The first 7 rows are patterns. Each new row is the sum of 2 different patterns, raised or lowered, with some noise. Before adding, each is slid sideways (what falls off one end comes back at the other), maybe read backwards, and multiplied by a number that may be negative. Names go in the order of the patterns.
In the rows, 128 means zero.
Some rows, each with the names of its patterns after it:
[126 108 135 119 146 137 114 125 118 154 153 116 102 136  94  96 143 128
 154 123 131  98 150  96 154 110 161  97 141] -> runov
[121 111 121 130 157 145 128 125  95 162 162 162 154 140 136  95 150 153
 147 146 130 123 126 132 117 101 129 116 101] -> vufil
[ 98 118 140 137 130  97 118 130 152 150 151 115 141 128 155 119 106 127
 131 102 140 130 154 119  99 159 156 117 151] -> tozaz
[151 122 110 109  96 118 157 106 108 119 140 146 115 110  97 136 130 120
 131 111 154 119 138 125 127 121 116 102 155] -> Mebo
[155 131 101 106 148 109  99 140 106 119  94 116 149 117 128 151 102  94
  99 160  96 162 134 124 119 159 107 105 145] -> dala
[116 108 136 130 108  95 132 162 112 149  96  95 125 101 105  98 101 104
 138 114 120 103 132 159 161 100 112 135 150] -> Kob
[127 144 127 137 105 156 147 143 126 157 109 131 101 115 155 121 113 100
 128 161 130 142 154 151 152 133 157 130 122] -> liviv

New rows, each followed by the names of its patterns:
[ 90 117  72  84  81 141 115 101  81  93 138 100  65  85  78  88 107 121
  83  75 104 123 115 122  84 137 114 106 113] -> Mebo liviv
[104 130 162 150 163 118 121 121 123 132 113 130 135 144 133 128 147 163
 135 148 115 119 135 127 101 138 127 147 152] -> Kob liviv
[171 179 115 109 128 202 184 163 131 168 157 176 205 162 143 183 200 149
 164 104 124 195 174 148 151 162 184 127 157] -> Mebo Kob
[125  97  87 105 117 107 119 127 142 138 117  96 169 146 149 129 140 146
  77 117 151 122 159 132 107 113 122 140 105] -> vufil tozaz
[191 163 159 167 205 132 207 166 195 151 190 177 180 177 177 200 156 141
 171 186 192 116 147 183 192 140 224 179 177] -> runov dala
[126 106  99  86  93  90  74 103  73  85  83 122 119  92 104 120 132  98
 112  98  78 114 102  90  91  96 100 121 113] -> tozaz liviv
[132 101 106 114  90 135 135 128  83 105 119 110 133 144 112 131 104 140
 123  93 123 131  89 105 109 139 118  77 133] -> tozaz dala
[108 163 156 153 127 136 143 182 188 153 178 153 146 140 139 156 134 135
 147 165 137 151 159 139 146 110 161 138 147] -> runov Kob
[ 96 144 111 152 134  93 113 121 151 128 110 114 135  95  91 154 138 145
 107 122  93 141  87 121  95 135  90 131 108] -> runov Kob
[ 82  96 107  85  84 110 110 132  70 128 119 115 110 107  93 135  91 113
 121 117 110  87  89 142  84 143  65  63  85] -> tozaz Kob
[113  88 107  94 121  95  57 116 106  65 105 106  98  56 140  51  75  90
 108  71 102 102  55  71  88 112 108  59 124] -> Mebo dala
[ 78 121 127  82 145  89  73 109  84 102  84  87 100 121  83 102  81 118
 121 128  78  97 124 145 101  87 110 119 115] -> tozaz Kob
[ 83  96  94 130 112 112 111 117 148 115 115 148  84 103  83 142 153  82
  80 112 115 140 100  95 102 115 165 150 100] -> tozaz Mebo
[136 137 135 130 122 127 130 119 142 144 141  86 112 131 162 104 144 135
 116 133 125 130 121 143 113 170  93 152  80] -> runov tozaz
[142 152 134 187 156 153 156 149 143 152 146 149 112 149 129 122 148 108
 130 141 184 172 144 129 103 202 175 157 159] -> vufil Mebo
[135  99 149 135 129 135 135  89 118 166 134 108 116 151 143 111  91 110
 164 125 133 114  94 158 106 127 114 109 113] -> Mebo Kob
[108  98 163 106 147 122 153 121 125 138 137 113 129 110 101 127  87 135
 147 140 112 138 100 128 110 106 147  99 105] -> runov liviv
[ 99 101 112  76 127 120 107 107 115 110 149 113 117 106 132  77 166 135
 170 153 103 136 116 164 137 102 132 116  97] -> vufil liviv
[ 96 153 123 144  91 145 150 183 122 134 133 102 149 118 154 142 190 107
 113 104 167 153 120 167 113 115 146  92 177] -> runov dala
[146 137 174 129 119 113 162 125 166 120 115 116 184 102  92 150 144 154
 107 123 166 134  91 154 112 137  94 115 155] -> dala liviv
[114 127 109 104 127 133 126 145 100 104 111 107 111 135 126 143 127 129
 140 144 133 117 101 136 125  88 113 128 129] -> Mebo liviv
[151 127 149 127 144 156 144 128 152 139 159 143 137 135 115 141 164 137
 152 127 170 154 167 144 136 121 141 134 169] -> tozaz Mebo
[ 61  85 102  73  58 118 115 114  72  86 125  92  77 102 105  61 109  71
  73  62 115 121 105 120  69  86 109  84 118] -> dala liviv
[114 130 115 157  98  93 124  92 141 110 126 134 157 104 124 117 139 150
 140 114 140 133 157 135 138 145 129 138 112] -> Kob liviv
[166 178 152 184 188 153 196 189 210 186 123 185 176 162 210 221 215 112
 194 143 168 191 174 134 163 177 127 133 166] -> vufil dala
[144 122 156 223 128 161 142 151 153 105 112 144 115 110 178 127 135 104
 153 204 177 128 161 142 149 126 165 137 196] -> dala Kob
[134 149 128 120 124 112 117 137  97 127 129 130 127 129 163 158 155 134
  99 145 151 163 137 163 175 115 138 134 130] -> vufil Mebo
[161 159 170 145 150 171 201 172 184 182 209 237 233 136 185 206 229 207
 195 225 161 172 159 205 242 180 201 145 155] -> vufil Kob
[ 82  91 127 161 109 161 100  89 138 104  98  95  98  96 116  92  94  81
 148 143 139  74  78  96 117 133 104 123 108] -> vufil Kob
[ 63 123  91  74  78  89 126  88 102 107  98  94  97 106 130  79 129  97
 107  88 109  69 127  82 113 111  80  86 110] -> tozaz liviv
[103 120  99 152 135 130  91 102 148  99  90 154 133 138 141 108 152 152
 132 145 120 110 145  93 167 102 127  68 162] -> runov Kob
[179 162 139 158 156 167 146 171 169 189 145 166 183 192 179 130 193 178
 140 149 150 163 118 150 164 138 181 150 161] -> Mebo liviv
[175 146 150 124 152 161 179 133 113 128 139 164 157 190 135 146 141 160
 146 143 163 154 144 180 153 179 163 143 184] -> vufil tozaz
[152 125 159 139 154 138 119 113 161 175 148 175 158 106 140 158 147 143
 122 137 156 156 143 137 136 163 128 130 133] -> runov Mebo
[ 86 138 125 112  85 104 137 140 114 139 124 123 118 148 106 123 134 110
  94  99 111 102  83 159 122  94 102  88 104] -> vufil dala
[149 160 142 193 170 154 150 153 165 142 168 174 164 173 124 195 167 186
 136 178 155 173 135 144 132 170 164 156 156] -> runov Kob
[163 143 119 166 128 142 146 148 138 128 118 151 153 156 151 124 168 149
 165 125 119 144 153 137 129 147 173 148 133] -> tozaz Mebo
[147 107 155 129 155 160 135 155 127  87  87 128 170 138 116  91 111  98
 116 172 128 158  88 120 109 168 135 163 158] -> runov vufil
[151 140 142 128 141 125 146 131 169 138 129 123 144 129 136 149 136 151
 116 108 151 131 162 150 143 154 142 172 167] -> vufil tozaz
[154 121  94 105 143 119 150  96 135 180 145 179 133  77 126 146 159 112
  98 187 137 153 140 142 165 170 121 145 103] -> tozaz Kob
[ 98 126 100  88  83 130 109 110 126 109  95 113 100 133  90 119 122  91
  86 124 127 148 101 126 155  97 124 134 170] -> dala liviv
[130 103  61 122  67 138  94 152  68 143  98 130  68  83  83 138 114 102
 125 136  69  50 135 124 103 110  57 101 108] -> runov tozaz
[124 140 166 158 182 178 171 148 171 126 197 169 200 155 177 166 135 176
 170 181 176 158 153 158 180 169 140 144 158] -> runov vufil
[ 96 147 144 113  85 109  92 150 153 119 143 139 119 102 140 147 135 130
 117 130  96 130 122 109 178  64 117  77 137] -> runov vufil
[132 162 117 193 151 172 151 157 128 141 174 165 156 152 143 160 128 155
 183 145 142 129 139 180 135 141 157 132 113] -> dala Kob
[177 168 152 144 142 151 142 163 190 123 110 139 118 160 163 199 126 134
 144 138 160 183 166 163 165 199 169 154 195] -> vufil dala
[145 128 142 133 147 162 139 147 127 128 116 124 141 117  94 129 188 173
 143 101 137 203 135 135  98 127 128 151 145] -> Mebo liviv
[150 116  91  79 127 108 162 129 107 121 166 101 104 146 168 123  79 107
 121 124 117 138 118 135 112 133 162 108 135] -> dala Kob
[118 141 120 128 112  98 127 124 115 123  75 103 109 118 121 118 122 121
 137 106 159 134 157 142 142 115  78 131 136] -> vufil tozaz
[100 107 100  88 116 137 120 113  92 107  97 136 153 113 116 135 130 116
 147 116 136  92 146  77  71  77 136  96 113] -> dala Kob
[104  99 118  88  65 112  92 134  79  92 140 130 111  93 135 155 129  71
 129 115 109  84 115 147 128 139 111 107 141] -> Kob liviv
[125 167 124 164 160 123 118 185 153 178 180 148 131 136 187 161 157 123
 121 138 157 157 154 118 182 149 164 132 199] -> runov tozaz
[161 179 130 139 176 187 137 116 144 185 146 148 157 155 171 155 164 180
 152 172 189 131 146 118 173 156 183 155 153] -> dala Kob
[ 96 105 149 126 138 110  54 116 134 145 103  46 126  83 111 120  57  93
 110 107 125  83  99 106  76 122 105  87 110] -> tozaz liviv
[142 163 170 136 134 154 132 128  93 144 145  87 116 131 119 163 177 144
 134 132 129 175 166 152 148 131 157  97 159] -> vufil tozaz
[138 144 146 165 126 146 140 129 138 129 143 149 139 151 168 166 167 136
 161 141 157 136 142 141 147 115 163 155 160] -> tozaz liviv
[122 125 112  94  74  79 108  93  87  75  86 105  96  63  93  71  83  76
 110 122 113  93  64  83 105 122 117  83 108] -> vufil Mebo
[133  98  88  78 134 139  69 117 123 111  83 148 109 159 169 162  67 130
 139 127 159 176 161 108 103 143 150 126 139] -> vufil dala
